There are 7 hidden switches. A switch that is on adds its own fixed numbers to the row, and there is some noise. The rows also spread widely along 12 directions, which tell nothing about the answers.
In the rows, 128 means zero.
Some rows, each with its switches (1 for on, 0 for off) after it:
[135 113 130 147 105 115 107 143 166 145 159 117 116 136 117 132 131 122
 135 118 146 133 151 168 136 114 141 118 154 101 137 141] -> 1 0 1 1 0 0 0
[130 161 141  70 164 157 118 142 136 125 198 100 135 157 123 168 133 132
 110 114 148 141 139 200 155 134 160 164 148 107 168 166] -> 1 0 0 0 0 0 0
[119 113 130  94 129 142 158 167 141 120 112  99 148 112 153 110 123 113
 156 104 140 130 154 126 154 162 149 163 131 107 162 170] -> 0 0 0 0 1 0 0
[136 125 100 102 124  64 166 174  57  69 118 157 170  91 116  49 132 138
 123  92 152  87  94  78 174 117  90 171 164 183 117 155] -> 0 0 1 1 0 0 0
[169 116 138 123 106 143 163 146 111 179  98 128  63 183 137 136 105 105
 108  81 145 151 111  88 156 128 158  85 102  32 190  94] -> 1 0 0 1 0 0 0
[168 116 159 129  74  61 148 160 108 150  83 146 139 128 162  95 158 179
 127 114 116 101 118  92 211 118 124 129 152  79 147 132] -> 0 0 0 0 0 1 0
[158 110 124 101 131 110 162 173 142 135 166 133 104 143  98 119 103 126
 146  84 185 140 127 145 164 116 125 112 154 116 141 141] -> 1 0 1 1 1 0 1
[145 126  78 136 128 137  85 122  82 122 165  94 102  77 112  82 135 139
 101  72 188  80 120 124 159  81 122 127 161  91 170 145] -> 1 0 0 0 1 0 1
[121  85  87 126 119 138 142 117 201 124 148 131 116 116 149 164 148 102
 166 135 102 162 123 180 153 147 131 138 159 133 114 142] -> 1 0 0 1 1 0 1
[173  92 132 124 130 101 171 169 151 185 151 132 121 143 107 102 113 143
 140  76 147 152 153 126 155 142 158  70 153  65 163 174] -> 1 0 1 1 0 0 0
[139 118 120  78 158 131 177 142 175 151 146 152 140 167 140 153 129 114
 127 120 102 196 135 142 153 178 155 113 145 117 139 165] -> 0 0 0 0 1 0 0
[127  95 132 106 104 145 135 174 109  82 131 104 115  87 144 123 126 129
 136 128 175  71 135 127 144 112 101 164 133 138 119 151] -> 0 0 0 0 0 0 0
[130  91  76  91 147 172 137 131 124  92 157 117 104  79 145 139 142 115
 117 117 146 113 115 137 150 135 115 146 152 136 127 169] -> 0 0 0 0 1 0 0
[131 129 119 121 100 104 104 117 176 142 122 146 126 127 173 143 183 148
 126 134  96 137 117 134 207 122 128 156 174 103 139 129] -> 1 0 0 0 1 0 0
[172  92 112 146 143 119 180 160  21 127 141 127 145 131  74 109  97 134
 101  75 156 107  90 127 110 128 154 112 106 110 158 143] -> 0 0 0 1 0 0 1
[165  95  86 115 130 120 124 115 145 115 186 143  86 113 127 120 144 144
 125 126 146 117 118 171 171 100  92  95 176 141 100 153] -> 0 0 0 1 1 0 0
[111 119  87 110 127  92 120 136 175  78 171 161 138 107 122 147 144 116
 134 152 134 146 106 173 156 115  90 159 183 207  75 141] -> 0 1 0 1 1 0 1
[137 107  58 103 108  94 131 112 137 108 120 167 129  98 162  94 165 120
 106 118  93 140 100  93 193 141 105 130 181 141 116 151] -> 0 0 0 1 1 0 1
[ 82 201 105 117 119 130  60  81 203 105 132 118  96 167 155 147 139  74
 137 144 124 169 123 183 157  95 112 188 156 150 140  73] -> 1 1 0 0 1 0 0
[150 115 115 113 120 111 177 153  62 118  99 142 150 139 125  84  93  99
 114  83 124 129 113  85 134 159 141 133 105 118 153 149] -> 1 0 0 0 1 0 0
[ 75 146  95  92 102 131 106 160 132  92  96 102 159 100 155  66 101  57
 124 100 150 139 165  80 132 169 137 180 137 133 157 157] -> 0 0 0 0 1 1 1
[175 118 120 134 105  72 108 128 110 132 185 133 135 126 107  63 114 150
 115 107 144 109 157 170 150 114 119  91 167 122 120 185] -> 1 0 1 0 1 0 0
[153 139  87  98  87 135  85 130  61 107 139 142 107 133 144 160 158 117
  34 114 120 118  75 119 180 111 132 163 154 103 154 111] -> 0 0 1 0 1 1 1
[145 156  60 112 143 102 136  83  55  84 152 164 139 151  99 103 100  83
  73 102 105 156  65 151 126 127 115 147 126 178 123 117] -> 1 1 0 0 1 0 1

New rows, each followed by its switches (1 for on, 0 for off):
[166 113 123 145  97  84 150 106  93 130 129 164 170 171 127 143 137 121
 100 136  50 150 103 174 129 155 150 130 123 126 114 148] -> 1 0 1 0 0 0 0
[155 125 129 116 132  63 129 136 152 127 183 165 156 139 111 106 124 151
 125 131 124 147 139 178 163 122 116 115 176 157 104 174] -> 1 1 0 0 1 0 0
[126 153 101 168 100 134  60  74  90 114 134 107 113 141 130 128 132 101
  89 125 113 109 112 166 115  94 133 150 126 112 144 103] -> 1 0 0 0 0 0 0
[112 139 116 185 101  86  87 125 111 114 105 124 134  92 126  90 151 142
 136 114 153  77 112 108 152  68 103 161 154 135 129  97] -> 1 0 0 0 0 0 0
[153  96  78 120  86 107 156 121 119 106 118 154  96 124 142 132 142 105
 126 110 112 140  73 124 173 119 110 135 148 129 117 108] -> 1 0 1 1 0 1 1
[132 134 153 103 151 126 162 189 150 145 144 105 129 154 102 114  89 115
 155  85 194 145 167 135 133 134 148 125 132 108 164 145] -> 0 0 1 0 1 0 0
[110 167  99  58 120 121 132 147 135  83 123 139 115 144 153 112 131  85
 116 109 138 145 104 102 182 137 114 189 157 146 146 122] -> 1 0 1 1 0 0 0
[133 150  94 117 129 115 120 119 119 134 119 137 113 130 139 120 150 119
 107  98 123 138  87 111 184 112 132 151 155 100 171 106] -> 1 1 0 1 0 0 0
[146 126 108 104 146 107 130 134 127 126 174 152 146 138 115 149 145 139
  92 129 113 150 109 166 157 135 138 128 167 131 135 159] -> 0 1 0 1 0 0 0
[133 134 106 134 124  97 105 134 132 159 124 152 129 122 135  92 144 135
  89 105 131 139 138  73 151 124 133  91 165  97 147 135] -> 0 0 0 0 0 0 0
[155 138 148 120  83 111  82 146 103 153 149 112 119 156 138 113 125 131
  83 118 139 120 151 151 155 125 154 117 144  65 169 149] -> 0 0 0 1 0 1 0
[160  40 100 109 130 168 211 156  88 101 131 105 110 106 127 121  90  98
 160 103 142 112 128 150 107 166 134 105  96 119 125 182] -> 0 0 0 1 0 0 0
[150 128 133 100 133 111 162 171 115 119 153 154 121 162  91 132  81  94
 108 100 166 160 116 134 123 131 128 122 125 144 132 131] -> 1 1 1 0 1 0 0
[162 106 102  51 134 132 158 171 147 142 173 133 125 118 142 163 173 147
 114  86 137 160 104 143 224 153 161 150 186  77 183 174] -> 1 0 1 1 1 1 1
[102 138 123  95 132 147 148 163 145 103 122 105 111 135 131 127 101  78
 148 101 173 140 134 117 131 130 128 168 127 131 149 117] -> 1 0 1 0 0 0 0
[124 116 121 137 114 115  94 137 186 166 140 139 134 122 145 132 153 133
 111 129 119 147 163 123 149 135 149 111 169  94 140 150] -> 0 0 0 0 1 0 0
[174  66  60 141 141 188 185 116 107 163 109 123  57 128 124 157 130  87
 119  68 129 153  78 110 137 129 154  84 114  59 179  98] -> 0 0 1 1 1 0 0
[117 113 134 108  61 117 117 165 126  99 117 140 134 155 149 140 106  63
 105 144 112 135 146 128 118 161 136 161 122 140 108 145] -> 1 0 1 1 0 0 0
[172 141 126 119 110  79 192 115  81 110  87 151 123 177 131 108 116 127
 145 112 108 134  71 147 173 109 108 149 117 137 137  90] -> 0 1 1 0 0 0 0
[120 131 102 128 111 104 104 153  95  96 137 153 159 111 109 141 134  93
  81 120 129 127 104 121 131 124 130 174 150 160 126 138] -> 1 1 1 0 1 0 0
[172 108  99 114 133 110 181 146  55 112 115 162 109 137 116 129 124 127
  98  99 136 121  59 103 159 112 116 127 127 126 140 111] -> 0 1 0 1 0 0 0
[134 118 106 134 171 136 165 148 127 134 143 103 139 120  98 107 120 118
 163  74 167 133 133 151 129 124 146 135 142 119 163 144] -> 0 0 1 0 1 0 0
[118  71 100 147 125 142 149 155 111  98 138 121 149  75 128 149 143 113
 139 114 132  99 110 139 126 139 137 164 137 141 123 162] -> 1 0 0 1 0 0 0
[ 89 107  75 171 142 141 122 112 158 115 131 118 127 111 110 139 127  82
 150 117 132 150 117 147  94 121 132 142 139 152 119 105] -> 0 0 0 1 0 0 1
[145 104  80 127  87 132  79 130  82  93 172 117 120  93 128 105 132 106
  84 111 137  86 130 160 142 119 126 145 158 127 129 174] -> 1 0 1 1 1 0 0
[109 124  92 147  87 155  85  96 145 126 117  94 109 123 160 133 137  73
 122 124 104 129 140 154 122 132 149 152 129  94 155 127] -> 1 0 1 0 0 0 0
[105 119  96 163 123 100 115 141 147 135 130 118 156 109 105  96 116  98
 140 111 138 143 146 138 106 133 144 126 152 129 139 145] -> 0 1 0 1 0 0 1
[108 152  83  97 113 132  85 104 151  88 159  94 126 102 160 107 167 113
 141 117 129 113 133 180 184 118 119 194 179 132 147 154] -> 1 0 1 1 0 0 0
[138 136 183 122 114  70 123 177 198 133 180 135  93 168  98 120  93 155
 162 139 211 136 166 180 151  73  84  92 162 146  89 111] -> 0 0 0 0 0 1 1
[121 113 135 133  82 113 117 157 142 105 144 130 100 161 109 132  67  66
 127 137 160 142 150 166  93 124 119 114 112 146  99 121] -> 1 1 0 1 0 0 1
[124 115 123 120 102 101 144 139 114  99 111 155 146 131 145 125 121 105
 119 136 104 126 116 117 138 143 118 154 125 152 109 137] -> 1 0 0 0 0 0 0
[155  57  94 146 124 159 134 164 129 157 171 109 125  90 109 171 153 136
 114  95 148 125 128 158 135 138 171 110 156  69 164 172] -> 0 0 1 1 1 0 1
[ 92 143  81 177 165 125  94 122 108 107 149 140 139 117  74 132 122  89
 100 106 158 128  97 120  77  91 124 147 145 176 121  92] -> 0 0 0 1 0 0 0
[113 142 139 100 165 127 151 178 139 127 167 123 149 147 102 153 116 114
 138  95 165 154 124 157 139 136 156 166 147 130 159 144] -> 1 0 0 1 0 1 0
[162  87 128 108 154 122 197 181 110 117 160 129 116 126  90 149 124 144
 158  86 180 121  95 167 153 108 123 134 143 132 135 139] -> 0 0 1 1 0 1 0
[148  69  75 172 145 132 156 121 167 164 145 151 109 119 108 194 158 123
 130 115 112 171  82 163 135 118 149 101 150 107 135 111] -> 0 1 0 1 1 0 1
[159 140 153 100  93  96 143 135 124 119 130 144  88 193 139 110  98 113
 127 125 136 135 124 149 166 117 110 114 123 116 126 113] -> 1 0 0 1 0 0 0
[136 141  92 148  90 104 121 109 142 125  93 140  79 152 128 116 119  93
 128 112 135 151  94 126 155  87 102 128 134 123 133  55] -> 0 1 1 0 1 0 1
[106 141  92 100 108 134 127 123 179  82 133 118  87 138 139 133 126  76
 169 118 153 147 113 165 170 111  98 181 151 161 125  97] -> 1 0 1 1 1 0 1
[125 158  85 145 137 104  90  80 132 104 171 129 140 131 112 142 156 124
 117 127 109 138  92 205 144  87 121 166 168 158 127 114] -> 1 1 1 0 0 0 0
[148 129 102  86 105 162 159 129  90 122  80  89  98 130 169 103 128 112
 135  84 138 122 107 103 188 138 141 159 115  66 194 118] -> 0 0 0 0 1 0 1
[123  89  99 127 111 126 139 166 163 130 107 139 114  93 150 154 175 131
 139 115 145 129  97  90 186 117 125 151 165 113 139 110] -> 0 0 0 1 1 0 1
[139  99  71 118  76 129 104  83 127  94 134  87 113  86 174  78 150 114
 152 122 102  96 134 177 174 134 117 147 151 108 134 173] -> 1 0 0 1 0 0 1
[113 128 108 130 133 131 111 127 163 131 147 136 135 139 129 145 124 100
 118 126 117 161 138 149 124 142 145 136 142 133 129 143] -> 1 0 0 0 1 0 0
[144 137 149 124 100  95 116 113 167 134 141 159 117 177 155 167 158 150
 116 171  92 150 119 173 168 114 114 131 151 129 101 115] -> 0 0 0 0 0 0 0
[137 111 111 126 135 164 140 129 128 116 140  98  88 129 130 147 129 117
 147 108 158 113 112 163 145 105 125 139 133 104 150 115] -> 0 0 0 1 0 0 0
[123 129 128 135 125 117 119 129 165 119 172 139 110 164 100 164 100  98
 124 134 147 166 128 185 110 114 125 118 137 152 102 112] -> 1 0 0 0 0 1 1
[157 124 122 124 118 122 103 138 106 132 172 149 112 162 109 153 123 125
  72 129 136 134 121 159 134 117 134 108 146 124 127 136] -> 0 0 0 1 1 0 0
[153 113 136 105 116 139 148 158 149 139 137 124  95 145 148 164 149 138
 139 110 145 130 110 150 194 119 136 150 147  88 160 124] -> 1 0 0 1 1 0 0
